The rows of a group lie close to one hidden flat surface of 13 dimensions, which passes through zero. Surfaces can cross.
(in the rows, 128 means zero)
Known rows, each followed by its group:
[138 159 146 184 139 145 123 112 118 129 140 128 126  94 103  86 158 164
  91 141 140 130 113 160 127] | K521
[ 75 172  76 127 136 125 166 130 122 136 133 110 132 130 134 100 109 117
 126 177 130 146  76  99  70] | K521
[125 129 126 141 121 142  86 129 130 115 121 131  97 134  82 115  76 114
 118 107  92  97 178 165 100] | K957
[ 98 155 112 132  89 131 130  99 114 127 166 126 120 124  85 125  95  84
 173 132 133  95 157 143  73] | K957
[106 130 157 116 121 126 108 116 133 149 168 167 145 109 145 110 118 128
 164 121 120 119 146 131  96] | K253
[139 132 168 160 129 130 140 126  81 150  83 121 100  88 140 123 145 189
 118  90 122 112 125 170 145] | K572
[132 117 126  75  99 107 186 158  74 151  80 121 110  76 189 176 131 162
 132 122 148 102 184 112 128] | K572
[132 123 122 146 125 111 116 126 149 130 109 150 128 121 172 151 133 132
 165  95  56  93 189 136 132] | K521
[112 115 149  95 118 120 130 152 113 140 113 124 107 142 144 137 174 151
 116 108 172 139 131 109 135] | K521
[ 89  97  59 142 131 110 165 151 102  96 115 145 149 145 119 126 135  96
 115 126 134  52  70  58 136] | K957
[100 131  69 160 148 120 161 115 106 138 144  76 134 146 103 148  94 101
 129 142  56 125 129 124 119] | K253
[133 106 111 106 138 144 139 104 124 170 166 162 105 124 158 115 141 110
 186 131 184 136 107 109 128] | K578
[132  78 111 100 129 122 114 124 146 156 136 154 140 142 123 172  67 124
 117 114  81 138 172 108 101] | K957
[133 108 133 155  97 134 140  93 111 115 147  76 152 152 107 146 214 104
 154 120 188 107  69  89 180] | K957
[125 115 168 134 132 162 103 109 139 140 108 170 101 119  89 110  89 112
 140 124 140  91  62 145 141] | K578
[130 110 102 148 159 151  95  99 140 125 168  93 158 125 124  89 115  89
 112 171  81  98 121  83 155] | K521
[129 137  80 143 140 146 120 120 155 118 132 133 120 147  61 109  52  76
 112 175 109 110 119 117 107] | K253
[127  92 115  69 149 152  68 153 146 120 118 161  59 168 134  85  98  83
 154  99 165 104 132 121 122] | K957
[157 141  96 165 132 152 122 135 178 125  54 111  51 150 102 146 156 147
  87 120 127 109 149 114 126] | K521
[155  74 148  97 105 143 118  95 175 183 104 173 111 126 143 195 117 129
 160 107 127 115 133  87 130] | K957
[120 146 125  96 135 140  87 167 125  81 124 124 105 124 156  81 164 164
  58 110 158 142 142 124  73] | K578
[146 136  93 191 138 147 134  97 150 132 158 163 152 122  82  97 104 113
 123 164 120 101  97 114 123] | K521
[ 73 183 170  96 118  71 117 180 130 120 132 149 147 170 124  96  91 143
 128 128 119 166 190 157  72] | K957
[172 127 155 132 103 145 124 103 140 109  97 144 127  90 167 146 168 153
 147  98 165 144  67 158 146] | K578
[106 144 127 138 130  90 155 156 113 122  83  98 139 179 116 128 110 123
 136 129 135 158  86 121 140] | K253
[119 107 162 148 156 119 121 119  73 149 121 131 147  89 178  97 115 154
 152  81  85 114  77 163 152] | K957
[149 103 187 142 105 127 102 101 114 132 112  90 130 153 111 152 135 127
 157  81 121 133 124 163 180] | K521
[129 127 137 105 131  97 126 165 121 132 142 171 132 158 123 101 127 137
 128 126 176 138 185 127 127] | K253
[153 131 139 169 152 127 136 112 163 165 119 182 138 153 118 113 130 151
 140 131 156 161  60 126 150] | K521
[136 141 103 142 111 148 159 135 121  83 119 199 111 101  64 133  51  83
 157 143 143  71  79 187 124] | K521
[116 135 135 120 141 140 155 117 116 142 133  90 114  85 150 180 143 153
 123 127  69 170 137 173 132] | K521
[132 169 109 162 132 133 133 130 138  90 120 126 110 127 134 110 147 118
 157 119 121 125  95 167 126] | K578
[124 129 144  76 138 158  73 139 136 137 124 145  81 114 134  66 111 129
 103 126 170 118 134 122  85] | K578
[150 118   4  94 129 132 150 121 137 150 145 130  98 132 181 133  71  72
 186 147 128 141 159  85  70] | K572
[ 99 131 126 191 167  69 160 129  79 178 150 124 179 177 125  75 134 142
 158 125 109 138 119 120 156] | K253
[ 85 144 146 109  79 139 123 115 129 137  79  96  87 148 109 139 118 104
 145 117 143  91 109  94  88] | K578
[159 104 116 172 158 143 136 100 121 157 157 143 136 129 109  92 162 115
 145 159 176  90 100 100 194] | K253
[136 136 150 149 150 125 131 131 128 149 145 127 123 133  99 115 149 154
 102 144 139 145 162 151 149] | K572
[163 156  78 146 155 124 111 162 128 112  71 131  85 139 168  76 112 160
 103  98 120 150 128 149 104] | K253
[132  96 146 133 112 161 139  90 100 158 116 104 114  87 125 155 143 144
 122 111 119  97 121 118 140] | K572
[ 85 121 111 161 177 122 169 112 135 159 124 104 137 125 153 159 170 144
 119 139  55 142  61  95 151] | K253
[108  80 174  68 118 123 144 165 101 124  95 177  92 141  93 180 106 131
 132  84 168 109 108 158 153] | K521
[117  97 153 103 134 145  97 136 119 125 108 132 100 161  86 115  89  98
 135 116 154 114  85 134 153] | K521
[127 111 151 100 125 118 138 165 121 119 107 173 141 109 138 130 129 154
 105 130 152  98 133 114 142] | K957
[ 93  82  97  89  91 119 146 144 110 116 149 129 123 143  73 194 122 103
 100 123 134  84 198  91 109] | K957
[137 101 126  92 119 146  84 150 111  94  93 132 122 119 116 108  61 141
  60 101 141 125 100 122  91] | K578
[ 92 119 118 108 107 107 147 146 134 117 113 144 150 151 109 167  97 117
 122 128 105 118 123 104 105] | K578
[137  90  59 116 160 153 108 137  67 118 155 115 101 116 123  80 112 125
  80 111 148 121 125 123 107] | K578
[131 155  97  80 123  78 180 189 136 107 105 133 152 147 177 139 149 133
 127 173 176 154 149  75 132] | K572
[115  94 153 123 143 133  99 157 113 104 110  95  97 165  66 144 144 121
  80 110 126  97 158 134 185] | K578
[116 122 145 102  97 138 116 118  59 114 152  97 146  82 116 103  90 118
 112 127 140  85 160 132 108] | K572
[143 140 187 122 141 133 119 135 165 170  87 118  99 135 101 152  80 144
 121 153  89 159 176 165 149] | K572
[104  58  89 115 134 147 128 115 105 123 185 202 169  74 110 135  74 124
  85 118  92  58 112  89  91] | K572
[115 104 162 132 118 119  90  93 115 152 147 119 178 134 137 121  84 131
 146  86  84 156 100 133 104] | K572
[124 142 138 133 129 103 153 146 118 156 135 103 109 174 126 128 202 149
 141 125 186 164 156 126 156] | K572
[109 104 145  92 110 105 101 161 125 121  82  98 115 182 127 151 117 139
  95  80 131 160 129 117 108] | K253
[145  78 153 107 126 139 119 134 129 151 109 180 117 112 132 148 156 172
  95  92 163 115 123 109 140] | K253
[ 84 125 154 137 209 142 101 146 119 153 132 109  74 152 115  89 145 132
 114 119  80 148 103 173 158] | K253
[139 162 112 160 150 111 146 132  91 130 148 102 131 139 135  59 123  92
 196 151 151 124 125 156 162] | K253
[ 46 176 177  89  80  88 160 132 135 127 127  92 164 144 149 148 147  99
 180 163 136 126 115  90 113] | K572
[165 132 116 166 129 158 128  67 149 151 152  88 129 103 156 142 174 129
 165 130 120 165  98 143 145] | K957
[147 120  92 146 144  98  98 141  98 139 132 136 124 198 116  76  88 131
 146  77 159 184 141 156 100] | K572
[103 146  77 130 125  96 164 134 138 135 124  99 145 154 133 157  88  88
 153 163  77 124 165  95 110] | K578
[ 40 176 136 122 123 130 125 119 154 127 165 114 102 152 107 129 138  81
 171 148  80 114 138 140  84] | K253
[134 184 125 154  97  93 105 139 127  90 129  93 191 135 141  80 109 137
 109 141 110 133 185 119  86] | K521
[183 149 114 148 140 165 130 101 172 139  95 150 108  97 136 102  95 121
 138 175 153 130  66 129 140] | K957
[108 139 188  98 136 123 131 123 106 175 163 113 118 116 140 132 157 170
 134 115 155 204 151 178 121] | K957
[ 66 135 137  99 103 110 135 150 139 108 107 128 110 156 121 175 144 100
 142 118 112  95 139 108 114] | K578
[147 129  74 148 155 135 136 118 112 128 176 168 149 104 134  85 104 133
 113 135 135 151 103 139  99] | K578
[ 90 125 175 103 130 123 135 124 171 149 142 144 151 128 126 163 127 123
 131 171  95 137 132 103 135] | K572

New rows, each followed by its group:
[155 112 127 115 134 126 147 130 140 121 116 154 149  98 190 153 132 141
 151 121 110 144  95 132 150] | K578
[125 106 148 132 142  90  82 167 132  90 153 188 188 162 164  76 174 156
 106  84 135 112 140 103 132] | K957
[198  90 109  54  95 124 135 122 146  91 147  89 171 151 144 192  94  77
 166 158 185 194 123 114 170] | K521
[ 88 169 127 173  81 133 192  97  78 103 150  84 155  71 108 139 199 142
 117 139 147  91  90 126 113] | K521
[ 95 132 160 127 114 119 107 140 120 118 139  91 127 164  80 148 137 134
  99 113 103 136 184 146 114] | K253
[128 109  95 168 207 135 122 138  91 150 181 148 110 154  88  58 126 116
 135 132 135 130 124 165 164] | K578
[141 115 140 123 122 159 123 103 122 160 126 128  92 108  97 144  91 120
 131 131 129 129 129 154 126] | K957
[ 86 164 111 129 154 151 109 154 185  91 132 170  74 143  95 100 128  76
 140 159 114  81 121 144 115] | K578
[121  98  97 147 130 165  80  98 120 121 142 119  79 159  85 109 124  86
 146  86 130  89 107 136 123] | K957
[113 106 128  60  96 154 105 146 185  99  89 130  83 156 109 185 143 102
  96 131 166 136 104  78 110] | K253
[154 102  90 111 113 126 150 126 175 112 149 116 158 137 143 207 182 135
  99 152 129 151 184  67 138] | K957
[215 130 129 171 118 149  88 112 150 104 109 141 141 110 125  86 139 157
  90 126 165 110 144 122 143] | K253
[167 141 171 105  91 144  86  89 154 119 155  88 119 122 163 120 158  91
 209 135 164 135 178 150 146] | K957
[140  97 168 100 104 111 118 156 104 123 140 185 157 134  69 141  62 145
 102 107 155 136 172 167 124] | K521
[119 148 199  87 140 130  78 135  89  87 153 112 141  99 182  60 106 102
 187 106 132 133 110 202 151] | K521
[127 130 134 153 141 126 170 110 108 171 114 126 153  97 105 150  63 157
 106 147  79 159  94 144 120] | K957
[108 119  97 145 103 126 135 118 104 131 114 120  81 165  89 154 122 103
 166  78 136 102 140 148 109] | K572
[ 85 146 108 146 111 135 167 143  88  78 126 122 141  68  95 148 118 119
  78 154  87  47 135 127 117] | K521
[ 98 150  96 122 118 113 129 137 156  80 152 142 121 157 136 146 156  83
 179 117 116 116 130 140 106] | K572
[104 106 107  52 105  90 128 164 143  89 183 134 190 184 135 144 131  81
 139 163 170 160 154  67 121] | K572
[161 104 134  79 107 120 105 132 118 112 197 168 185 140 130  92 108  98
 169 142 221 143 148 115 130] | K521
[128 124 151 100 109 164  99 105 118 109 131  96 101 100 127 133 116 104
 148 113 126 115 121 164 127] | K253
[137  73 125 126 123 124 140 125 104 159 139 153 135 109 133 173 165 175
  88  89 124 106 173 101 130] | K253
[118 127 175 155 119 149 112  67 108 145 198  97 171  63 135 131 156 147
 136 118  69 125 158 161 119] | K572
[130 132 117 165  82 132 127  84 189 148 128 129 135 141 109 192 124 121
 145 111  74 127 176 116  90] | K957
[131 150  93 128 131 138 146 140 150  95  99 132 107 109 161 130 142 106
 150 144 124 104 103 118 136] | K521
[126 143 102 154  93 144 128 104  97 100 144 101  96 105 120 151 138 103
 165  94  98  91 176 181 106] | K572
[104 117 122  69 100 129 160 137 162 125 141 185 145  88 188 171 216 166
 108 126 178 128  98  60  90] | K578
[ 77 165 158 131  90  80  89 178  99  49  78 111 138 170  94  79  77  76
 143 102 113  20 159 133 126] | K957
[ 91 138 109 140 145 143 123 123 116 138 158 156 113 116 114  81 118 127
 120 127 130 114 114 132  82] | K578
[110 114  83 100 140 133 148 144 157 149 109 186  77 148 128 144 116 106
 158 125 153 114 109  99 111] | K521
[134 109  93 123 128 119 136 140 151 153 138 203 110 137 133 142 144 140
 137 120 144  96 180  96 104] | K521
[162  84 171  61 146 160  66 148 134 123 133 125 105 116 121 122  94 123
  89 142 131 114 208 139 170] | K578
[143 123 142 121 124 136 111 148 124 118  99 121 103 134 116 122 173 159
  75 119 172 115 151 112 147] | K521
[167 104 133 129 141 143 102 135 161 120 130 126 135 144 102 133 148 142
  68 145 143 133 144 100 166] | K253
[105 189 113 123  93 132 160 127 121 101 156 112 115 127  92 100 166  91
 159 188 214 112 124 124 112] | K957
[163 153 111 125 129 129 116 150 172  64 117 125 145 115 158 138 136 121
 116 159 114 139 130 132 144] | K572
[ 47 134 130 117 135 115 124 124 112 141 151  89 127 154 119 142 103 101
 149 106  47 140 136 139  94] | K253
[ 94 116 131 149 141 142 134 132 120 141 129 185  90 113 107 125 135 130
 141 106 118  66 129 144 116] | K521
[156 125 109 145 160 145 116 131 134 133 121 178 140  98 133  80  56 136
 111 146 105 117  95 139 114] | K957
[154 118 100 105 162 183 132 134 138 109 131 123  72  79 136 142 163 124
  96 164 129 116 136 142 156] | K521
[140 112 193  91 143 142 106 130 110 165 132 130  91 138 107 150  84 155
 141  91 136 228 129 226 140] | K521
[ 66 157 140 133 145  93 175 135 112 178 138 164 116 140 187 101 201 137
 211 106 149 118  98 113 114] | K253
[146 111 132 143 154 109 105 145 161 131 120 152 171 154 131 100 115 130
  99 143 113 114 121  77 153] | K521
[111 188 113 152 101  96 154 145 126  71 109 108 154 103 171 122 142 115
 148 150  91  72 151 120 120] | K957
[119 130 189 145 112  94  65 166 107  68  91  81 152 194  77  98  99 112
 103  95 113  87 157 146 164] | K957
[128  91 192 101 110  96 125 136  69 141 192 120 192 102 148 154 175 181
 104  90 135 149 219 154 149] | K572
[145 139 161 139 110 127 135  98 142 146 147 148 155  92 174 136 182 157
 160 118 137 138 132 129 128] | K957
[126 177 100 158 109 121 123 133 137 101  97 113 135 162  86  71  71 101
 127 150 155 132  85 122  85] | K521
[165 119 114 180 136 135 102 102 168 160 120 110 136 166 116 108 185 158
  91 129 143 136 143  69 138] | K521
[167 122 138 109 139 135 105 151 145 121  99 132 108 151 120 111 122 137
  96 135 173 163 108 128 147] | K521
[117  86 131 197 125 137 120  83 144 175 101 154 119 162  84 149 154 154
 111  67 112 109  41 101 127] | K957
[148 144 156  61 127 153  98 144 164  95 119 113 131  99 136 119  65  92
 111 194 118 119 153 119 135] | K572
[138  73 147 125 123 129 130 123  64 158 174 144 128 124  90 127 147 134
 129  95 179  88 179 132 166] | K253
[131 137 136 118 116 122 134 110 151 156 155 191 167 134 132  89  94 108
 167 154 182 150  82 105 103] | K957
[135 162 154 169 137 151 128 122 152  95 101  72 122 125  93 145 148 147
  78 152  85 154  98 162 159] | K253
[132 126 116 143 131 124 148 100 102 162 163 123 155  92 148 131 100 121
 161 133  84 125 156 141 123] | K578
[170  99 101  97 140 153 113 126 151 126  75 136  95 121 171 128 113 121
 129 126 150 135  77  90 142] | K572
[119 120 141  74 125 118 165 133 148 180 136 172 140 147 123 142 107 133
 138 166 198 182  93  94 114] | K957
[118 159 173 148 114 138 118  97  93 145 140  74 112 132 116  97 158 148
 149 103 163 182  96 184 119] | K521
[ 81 139 157 100 127 126 117 149 169 148 113 213 100 134 113 122 123 149
 117 119 138 120 126 124  73] | K253
[138 133 119 121 102 107  89 130 195 115 153 163 160 187 106 127 122 108
 131 136 149 145 178  93  92] | K957
[ 94 150  85 139 117 144 147 135 150 133 111 172  71 116 110 149 126 127
 124 123 112  92 157 131  65] | K957
[135 144  87 149 139 114 123 143 168 105 107 162 140 137 143 116 108 131
 116 134  88 117 134 108 100] | K957
